The rows are grouped in 4 different ways at once. Each group adds its own fixed numbers to the row, and there is some noise. The rows also spread widely along 13 directions, which tell nothing about the answers.
In the rows, 128 means zero.
Some rows, each with its group in each grouping after it:
[167 118 126 129 133 130 120 138 157 212 144  99  94 106 140 121  95 101
 139 133 119 132 122 136 155 126 101 134  75 167 154 131  93 121 119 129]	Q_747 Z Q_415 E
[127 170 105 125  78  95 106  94  90 160 162 202 101 119 127  70 154  95
 105  85 107 110 127 121 179 104 144  75 102  75  84 109  90 159 148 143]	Q_204 Z Q_142 S
[123 123 117 178 133 141  70 165 129 151 119 122 173 158 118 137 152 148
 122 132 145 129 139 163 136 162 120 189 164 163 120 159 115  84 109 113]	Q_95 K Q_267 T
[ 85 174 143 146 117 171  94 192  94  73  97 162 107 106  78 129  87 130
 122  69 106  99 118 114 135  86  51 164  80 121 170 166 118 111 112 112]	Q_747 K Q_415 D
[133 157  71 145 103 147  90 162 122 167 130 142 139  93 101  86 143  86
  78  46 112  93 130 143 148 111  85 124 106 103 127 131 106 177 129 117]	Q_627 M Q_267 T
[184 181 118 143 142 134 144 126 121 193 110 132 115  87 143 113 115 117
 148 102 105 133  76 134 130 133 155 103  74 151 187 100 118 158 124 145]	Q_204 M Q_142 L
[108 124 132 148 128 139  73 134  94 160 176 137 144 136 136 166 159 140
 100 146 147 129 133 128 137 150 141 178 169 151 104 140  83 100 126 129]	Q_95 M Q_415 E
[177 141 127 160 126 156 104 160 132 123 127 126 131 162 145 110 104 146
 140 112  74  92 134 108 169 133  95 125 126 101 140 141  60  65 105  65]	Q_116 K Q_415 L
[101 157 102 163 134 102 136  73 155 118 171  56 126  87 162 116  94  88
 102  75 127  84 113 135 187 138  94 122 152 138  98 107 135 160 164 186]	Q_627 Z Q_415 S
[154 164 141  99 154 141 174 164 139  67 107 106 113 120 148 116  87 127
 169  98 154  83 148 166 145 134  85  99  79 163 151 138 162 124 115 160]	Q_437 K Q_415 D
[155 142  84 144 119 157 151 167 105  73 118 139 170 106  71 160 139 138
  68  81  79  91 131 128 114 103  99 108 126  73 171 122 120 156  90 114]	Q_437 M Q_267 D
[126 195 116 155 152  97 177 125 105  40 147  85 152 116 149 129 119 139
 131 103 152  69 126 151 172 133 130  79 133 128 124 131 159 142 134 181]	Q_116 K Q_142 E
[131 100 117  96 145 145 131 134 153 107 155  77 129 106 148 146  89 120
  91 109 110 119 157 125 136  80  97 119 147 126 118 120 101 118  69 110]	Q_627 Z Q_142 S
[113 135 144 122 150  82 133 119 110 107 163 106 126 134 153 154 133 136
 153 156 186 132 152 143 147 125 128 131 136 173 102 134 136 109 108 166]	Q_627 K Q_142 L
[118 117 139  84 124 135 127  80 111 156 190 143  87  91 149 160 110 131
 105 144 107 164 136 112 134 130 159 123 134 149 109 106  95 128 110 143]	Q_116 M Q_267 E
[149  86 141 131 123  72 170  96 103  97 190 136 108 139 110 199 148 173
 129 217 124 167 160 103 128 115 127 124 148 134 133 124  91  77  90 134]	Q_204 M Q_142 T
[ 93 149 115 119 118  95  95 153  90 145 178 111 105 130 147 109 122 111
 121 121 186 102 155 161 204 122 119 124 111 158  72 168 122 113 132 175]	Q_116 M Q_415 L
[168 154 162  83 191  98 144 140 122  49  92 150 158 135 132 141 144 149
 194 130 163 119 157 142  62  40 137  98  94 121 136  91 135 127  51  97]	Q_116 Z Q_142 T
[175 164 127 129 141  89  72 143  85 232 168 132 107 141 160  92 136 105
 143 134 123 127  93  73 164  39 175  98  79 112 117 101  41  98  96  94]	Q_627 K Q_267 D
[164 127 121 110 134  71 113  72 151 185 172 110 117 110 144 118 138  82
 141 121 138 118 134 108 134  74 117 112 108 115  81  62  94 156 129 139]	Q_437 M Q_415 D
[159 126  74 159 118 109 135 147 153 111 123 104 175 124  90 126 138 114
  85  80  99  82 151 140 138  83  75 117 136  71 123 108 118 154  93 111]	Q_627 M Q_415 D
[177 118 169 111 140 144 132  78 149 102 152 164 118 153 166 145 138 140
 171 149 105 125 165 110 108 171 116 127 145 125 113  88  72  91 126  99]	Q_437 Z Q_415 E
[152 126 118 170 137 118 155  95 135 108 119 141 173 108  94 194 154 154
 107 136  94 148 124 136  81 145 132 144 160 115 170  91 128 149  93 125]	Q_627 Z Q_142 E
[ 67 171 129 105 131 160  93 194  53  67 158 131 118 123 133 133 131 141
 105  98 200  93 159 164 163 144 115 147 136 174 103 195 138 105 125 165]	Q_116 M Q_142 T
[108 172 152 114 149 129 131 136 103  57 162 110  86 108 162 124  86 126
 141 105 121  96 127  79 156  63  97  96  98 125 129 130  94 104 115 132]	Q_204 K Q_267 T
[ 98 167 163 141 114 148 174 109  79  10 136 194  82 103 102 170 104 161
 142 127  87 123 125 110 133 171  83 125 104 129 174 142 132 114 144 155]	Q_437 M Q_267 L
[ 87  98 120 137 114 126  73 118 176 117 109 127 151 141 106 119 103 120
 104 106 113 137 165 169 147 114  86 180 157 122  69 131 134 107  89 131]	Q_437 M Q_415 S
[150 127 108 136 119 158 140 134 161 127 118 123 140 124 117 129 123 125
 130  99 130 105 153 173 135 197  84 150 135 162 137 134 139 128 137 149]	Q_747 M Q_415 D
[108 163 126  82 133 139 103 179  61 139 154 159 125 115 141 119 150 120
 102 107 185 104 139 158 144 102 154 108 106 151 109 161 124 142 111 147]	Q_95 K Q_142 S
[103 152 136 111 145  54 123  95 143  84 138 108 126 150 152  94 104 116
 177 128 161 109 158 139 173  59 127  93 106 128  51 106 145 109  98 172]	Q_747 Z Q_267 D
[129 149 139 135 152  68 131 103 145 139 138  99 100 129 158  91  70 122
 162 147 100 134 106 123 186  44 138  94  81 131 104 114 115  93  89 144]	Q_95 M Q_267 S
[176 144 136  87 141  97 126 179 103 162 125 143  91 142 135  88 109 121
 164 149 140 132 141 135 162  45 139  71  38 133 137 146  95  94  66 109]	Q_747 Z Q_142 T
[103 167 162 178 184  98 113 121 123  77 106 103 159 130 131 173 127 150
 192 137 184 122 114 164 111 137 119 183 128 183 143 129 159 108 116 165]	Q_116 Z Q_415 L
[151 165 116  94 148 115 164 150 117 140 122 134 119  73 125 124 105 116
 127 101 130 125 115 157 125  74 140  81  55 137 163 117 149 183  87 149]	Q_116 K Q_267 E
[165 144 143 131 169  80 189 125  86 128 170  97 101 108 133 190 126 155
 167 188 164 140 105 130 132 121 160 107  86 183 182 131 130 108 105 180]	Q_116 Z Q_267 D

New rows, each followed by its group in each grouping:
[145 129 160 159 131 112  89 130 130 102 133 152 122 193 138 121 133 156
 193 154 134 116 160 127 151 151  98 169 135 137 100 139  83  34 116 101]	Q_116 Z Q_415 D
[180 147 114 174 171 111 158  82 171 105 132  72 168 108 144 151 141 118
 157 111 129  92 116 128 108 151 103 125 145 146 152  83 124 151 144 143]	Q_747 Z Q_267 T
[140 167 118 147 148 118 106 180 112 143 121 106 128 109 113 113 113 111
 138 104 141 105 105 128 147  67 100 123  68 139 158 147 110 129 103 125]	Q_747 K Q_267 T
[140 125 127 128 109 137 152  95 135 115 146 142  97 106 130 137 101 126
 125 119  89 128 141 123 148 163  94 116 123 136 141 124 110 126 132 137]	Q_747 Z Q_142 L
[118 157 140 194 155  81  99 177  99  95 115 114 155 155  94 160 139 153
 171 149 169 109 122 151 145  99  92 176 101 147 147 165 127  85 100 137]	Q_116 M Q_415 L
[153 185 128 172 134 133 113 142 140 107 102 112 111 120 141  77  78 112
 164  67  81  82 108 117 174 105  72 112  78 107 152 130 100 115 127 104]	Q_116 Z Q_142 L
[167 142 114 139 130 107 186 129 129  99 164 103 105 132 161 118 114 128
 152 136 126  84 147 148 190 163  94  73  99 141 134 147 121 118 145 159]	Q_95 Z Q_267 L
[128 189 126 172 113 100  94 155  96 171 132 143  90 117 116  85 103 100
 145  99 116 101  87 109 195  86  92 120  48 120 149 151  92 121 143 129]	Q_747 K Q_415 L
[147 171 151 129 157  99 130  74 133 116 128 125 111 115 156 115  83 129
 163 113  84 128 101  95 138  61 155 100 104 106 121  71 108 113  96 122]	Q_116 Z Q_415 D
[152 135 113 146 174 127 159 141 166  58  98  70 172 112 119 150  91 129
 120 100  96  93 125 143 120  72  94 105 120 105 157 109 140 135  69 124]	Q_437 Z Q_267 S
[131 151 148 120 129 126 139 153  97   6 135 186 139 140  98 154 169 137
 156 107 151  66 178 122 100 115  41 124 114  93 130 135 106 133 130 108]	Q_747 M Q_415 L
[155 119 129  90 157 158 161 134 113  72 133 128 155 118 127 187 128 157
 106 134 121 129 149 140  93 124 156 108 146 134 144 109 133 125  68 131]	Q_437 Z Q_267 D
[174 130 129 147 119 139 160  89 161  96 151 132 118 139 155 117 131 130
 155 122 100  91 149 134 149 204  73 123 151 134 124 117  98 108 165 128]	Q_95 M Q_142 S
[ 89 218 148 147 137  98 127 105  90  17 130 163 145 146 157 102 131 141
 151  87 133  74 132 121 161  99 141  85 132  88  83 108 134 123 132 158]	Q_204 K Q_415 E
[ 83 125 131  72 105 146 113 106  98 128 164 163  67  64 105 149  81 119
  81  99  79 161 130  95 126  57 117 131 100 113 119 112 105 144  89 126]	Q_116 M Q_267 D
[203 129 103 132 143 136 173 177 145 168 138  92 117 107 129 139 115 123
 136 135 118 115 123 148 135 129 105  98  67 155 198 136 104 135 101 136]	Q_204 M Q_267 E
[111 166  97 173  93 153  54 153  98 137 135 165 156 137 108 108 178 108
  99  55 141  75 137 135 142 155  94 166 151 102 101 135  89 142 163 126]	Q_204 Z Q_415 D
[135 202 155 159 195 109  63 118  98 127 121 120 178 141 171 135 156 130
 176 110 155 111  84  97  99  71 176 143 135 133 117  79  91 116  98 112]	Q_627 M Q_267 L
[116 154  97 162  92 156 134 115 104 140 136 147 119  83 102 143 114 136
  79  91  93 136 109 156 158 203 125 147 142 149 155 146 141 149 146 164]	Q_116 M Q_142 L
[165 149 114 177 146 106 149 121 141 131 154  65 131 116 151 138 100 122
 127 116  96  98 106 103 169 113  91 113 122 125 158 115  95 117 124 125]	Q_627 K Q_415 L
[112 170 116 104 114 124 118 103  51 118 189 183 133 109 148 141 192 114
  89  92 170  96 145 130 137 155 162  97 153 115  87 110 108 177 157 160]	Q_627 Z Q_415 L
[ 90 177 102 123  97  75 122  77  67 132 161 184 131 109 108 119 158 118
  88 103 141 126 122 137 166 105 184  92 134 101  69 101 144 174 136 191]	Q_747 M Q_415 D
[136 134 125 139 147 158  90 132 144 100 108 140 183 133 137 140 152 127
 124  84 126  96 152 148  95 138 103 157 165 117 112 107 114 140 113  96]	Q_95 Z Q_415 L
[114 121 109  69 149 123 133 130 102 134 147 121 155 107 142 149 125 144
  69 134 146 152 148 166 130  78 203  99 151 143  88 120 152 140  55 153]	Q_95 M Q_415 T
[124 103 129 109 111 118 154 111 111  82 180 137 101 126 120 165 119 148
 113 144 122 125 173 126 150 141  99 130 144 128 110 139 110 100 115 139]	Q_116 Z Q_415 D
[ 81 119 114 104 127  84 105 178 117 162 129  95 112 123 126 115  88 117
 117 139 182 156 160 195 190  78 129 128  82 180  94 178 168 112  61 178]	Q_627 Z Q_142 L
[123 146 105 104 108 144 111 106  85 166 187 116  84  92 149 113  78 126
  51 107  59 145 107  85 195  82 176  87 136 105 108 125  73 109  96 118]	Q_116 M Q_142 T
[ 85 131 149 134 126 141 122 115 117 107 110 167 101  74  67 177  80 142
 103 123  82 169  99 119 104  80 100 173 101 134 176 129 132 132  87 133]	Q_747 M Q_415 S
[141 160 150 107 153 120  95 142 104 105 118 171 146 155 141 113 154 135
 169 126 165 117 148 132 113  98 144 117 114 137 106 120 105 107  94 109]	Q_747 K Q_267 T
[161 119  98 119 128 146 112 155 170 137 122 112 165 138 143 105 124 118
 110  93 108 102 167 151 134 111 108 112 134 109 104 115 106 131  85 105]	Q_204 K Q_267 E
[ 97 150 109 146 113  88 115 135 109 116 151 126 130 124 124 124 141 111
 124 106 168 100 150 162 171 124 100 125 115 135  95 146 136 144 139 177]	Q_204 Z Q_415 L
[141 177 141 142 156 110 115 148  91 116 134 149 146 106 118 156 175 120
 163 103 190  91 120 144  94 131 103 150 101 151 152 122 124 165 145 138]	Q_116 K Q_415 L
[146  97 120 112 110  67 123 114 127 160 161 165 118 172 138 101 161 135
 153 178 158 144 187 170 172 136 141 107 117 141  61 140 115  95 109 141]	Q_95 Z Q_267 T
[134 131 111 168  94 126 150 113 116 120 193 116  71  88 109 142  96 118
  99 114  75 111 117  85 179 144  51 128 110 121 163 147  79 118 160 126]	Q_116 K Q_267 T
[ 61 149 130 112 100 128  81 180  46 100 186 164  80 110 101 141 124 119
  89 107 142 110 145  90 162  58  84 139  98 116 112 171  85 108 112 127]	Q_627 K Q_267 D
[198 130 107 150 141 128 167 173 143 168 100 118 131 104  98 139 108 138
 126 130 100 139 109 153 122 111 107 120  72 142 216 134 124 129  78 110]	Q_627 K Q_415 T
[110 113 121 130 126  78  82  91 146 203 164 103 120 103 126 141 142  87
 133 124 176 149 143 141 125 109 106 174 129 168  87  99 122 151 128 160]	Q_627 Z Q_142 D
